There are 5 hidden switches. A switch that is on adds its own fixed numbers to the row, and there is some noise. The rows also spread widely along 3 directions, which tell nothing about the answers.
Some rows, each with its switches (1 for on, 0 for off) after it:
[-7.23 -1.17  5.34  0.73  1.80  2.11  0.51  0.81 -0.60 -1.72  2.27 -2.61
  5.01  0.52 -5.65]  1 1 1 0 0
[-3.40 -0.70  1.39  0.22  6.39  2.66  0.41 -0.35 -1.51 -1.64  3.99 -2.98
  2.62  1.53 -2.08]  1 0 1 0 0
[-6.03 -1.10  3.56  1.13  2.30  0.93  0.27  2.67 -3.42 -1.59  1.51 -1.54
  4.10  1.17 -1.69]  1 1 1 0 1
[-2.40  2.27 -0.41  1.27 -0.88  1.44  2.59  3.67 -1.27 -0.18  0.52  0.50
 -1.31  0.51  0.60]  0 1 0 1 0
[-3.94  1.45  1.01  2.47  0.97  3.13  2.38  2.60 -0.93  0.03  2.50 -0.94
  0.38 -0.24  0.13]  1 1 1 1 0
[-4.18  1.92  2.33  0.46  1.00  1.23  1.83  0.97  0.47 -0.58  2.54 -1.76
  1.51  0.59 -2.64]  0 1 0 1 0
[-3.53 -0.27  1.91  2.94 -2.71  1.95  3.56  3.18 -0.95 -0.62 -0.67  1.13
 -1.14  0.03 -4.07]  1 0 1 0 0
[-6.27  0.31  3.13  3.00  1.64  2.49  0.94  1.04 -0.64 -0.53  2.67 -2.07
  3.31 -0.15 -2.99]  1 1 1 0 1
[-5.61  0.95  4.29 -0.10  1.88  1.29  0.77 -0.66  1.17 -0.98  3.21 -2.66
  3.89  1.55 -4.05]  0 1 0 1 0
[-4.85 -0.78  3.61  1.55  1.42  2.25  1.74 -0.45  0.51 -1.42  2.29 -1.73
  2.27  0.89 -5.70]  1 0 1 0 0
[-4.47 -3.46  3.12 -2.75  5.25 -0.82 -0.14  1.88 -4.58 -2.24  2.28 -0.31
  4.17  3.29 -2.23]  1 0 0 0 0
[-6.09 -0.33  4.91  0.53  3.02  2.24  1.27  0.54 -0.52 -1.13  3.59 -2.41
  4.80  1.28 -2.61]  1 1 1 1 0
[-4.92  0.68  1.79  3.73 -2.79  2.61  2.57  3.31 -0.91 -0.15  0.00 -0.16
 -0.10 -1.52 -3.16]  1 1 1 0 0
[-2.76  1.68  0.21  0.91 -1.51  0.54  2.43  4.14 -2.00 -0.23 -0.01  0.83
 -0.60  0.95 -0.17]  0 1 0 1 0

New rows. What belongs after each?
[-2.68 -0.96  2.03  0.23  3.49  1.56  2.31  1.65 -2.29 -1.08  2.50 -0.59
  1.46  2.44 -0.69]  1 0 1 1 0
[-6.64 -0.47  3.76  2.52  2.36  2.01  0.52  1.08 -1.02 -0.81  2.79 -2.15
  3.98  0.51 -2.92]  1 1 1 0 1
[-4.89 -0.97  2.48 -0.27  6.02  0.98  0.21 -0.57 -1.56 -0.94  4.21 -1.68
  4.01  2.09 -1.80]  1 0 0 0 1
[-4.15  2.56  0.62  3.72 -1.14  2.72  3.52  1.74  1.36  1.52  2.75  0.65
 -1.10 -1.37 -0.51]  1 1 0 1 0
[-4.53 -0.25  4.46  0.75  1.35  1.72  0.96 -1.05  1.05 -2.39  1.82 -3.00
  2.75  1.85 -7.46]  0 0 1 0 0
[-2.84  2.15  0.10  0.96  1.00  1.39  1.70  2.10 -0.68 -0.59  2.07 -0.80
  0.11  0.67 -0.46]  0 1 0 1 0
[-4.23 -1.36  2.29 -0.05  0.40  0.60  2.36  5.24 -4.68 -1.74  0.32  0.74
  1.96  1.72  0.68]  1 1 1 1 0
[-3.69 -0.72  0.76 -0.42  0.56  0.15  0.59  5.44 -4.75 -2.74 -1.17 -1.03
  1.19  1.46 -1.25]  0 1 1 0 0
[-3.43 -0.89  1.14 -0.51  4.08  0.72  1.31  0.81 -1.95 -0.91  2.78 -0.34
  1.81  1.71 -1.84]  1 0 0 0 0
[-3.06  2.71  1.71  1.27  2.76  2.80  2.26 -2.69  3.65  0.15  4.44 -2.65
  0.73  0.98 -4.29]  0 0 0 1 0
[-5.35  0.71  1.30  1.26  3.44  2.61  0.65  0.92 -0.65 -0.26  3.69 -1.79
  2.52 -0.22 -1.87]  1 1 0 0 0
[-4.18 -3.54  3.31 -2.40  5.16  0.14 -0.10  2.41 -4.90 -3.14  1.95 -1.41
  4.52  3.46 -2.28]  1 0 1 0 0
[-4.53 -0.62  1.66 -1.39  3.80  0.45  1.20  2.57 -3.24 -0.88  2.99 -0.24
  3.24  1.91  1.06]  1 1 0 1 0
[-5.01  1.69  2.62  3.74  1.02  2.50  2.16  1.43 -0.24 -0.02  2.69 -1.00
  1.85  0.01 -0.45]  1 1 1 1 1
[-4.68  1.25  1.98  0.89  3.86  2.19  1.64  0.45 -0.08  0.44  4.61 -1.63
  2.66  0.67 -0.57]  1 1 0 1 0
[-5.42  0.95  1.23  1.52  5.82  2.06 -0.24  0.26 -1.07 -0.29  4.74 -2.39
  3.97  0.46 -0.46]  1 1 0 0 1
[-5.17  0.74  2.91  1.78 -1.06  2.22  1.00  2.14 -0.33 -1.56  0.34 -2.22
  1.62  0.11 -5.04]  0 1 1 0 0
[-3.38  1.40 -0.04  1.19  2.68  2.71 -0.03  2.36 -2.13 -1.57  1.34 -3.07
  0.87  0.30 -1.52]  0 1 1 0 0
[-3.05 -2.61  1.00 -1.81  3.60 -0.53  1.09  3.24 -4.69 -1.88  1.37  0.71
  1.93  2.51 -0.71]  1 0 0 0 0
[-7.35  1.02  4.96  1.58  3.71  2.21  1.28 -1.90  1.82  0.20  5.29 -2.41
  5.03  0.93 -2.60]  1 1 0 1 1
[-4.56  1.11  2.14  1.67 -0.78  2.25  1.11  2.45 -0.82 -1.51  0.57 -2.17
  1.20 -0.12 -4.60]  0 1 1 0 0
[-5.96 -1.12  3.18 -0.60  5.68  2.67 -0.61  0.53 -2.54 -1.71  3.94 -3.64
  5.25  1.08 -2.35]  1 1 1 0 0
[-2.47 -1.07  2.83 -1.70  2.75  0.51  1.27  1.28 -2.17 -3.05  1.24 -1.77
  1.84  3.20 -2.42]  0 0 1 1 0
[-6.37 -2.42  3.93 -2.08  3.41 -0.20 -0.19  2.50 -3.92 -1.85  2.36 -1.02
  4.96  1.68 -2.22]  1 1 0 0 0
[-5.39  0.23  0.65  1.35  4.85  1.66 -0.02  1.37 -2.14  0.02  3.72 -1.58
  3.36  0.48  0.26]  1 1 0 0 1
[-3.76  1.82  0.87  2.11  0.31  0.82  1.81  2.45 -0.94 -0.18  1.54 -0.11
  0.67  0.70  0.21]  0 1 0 1 1
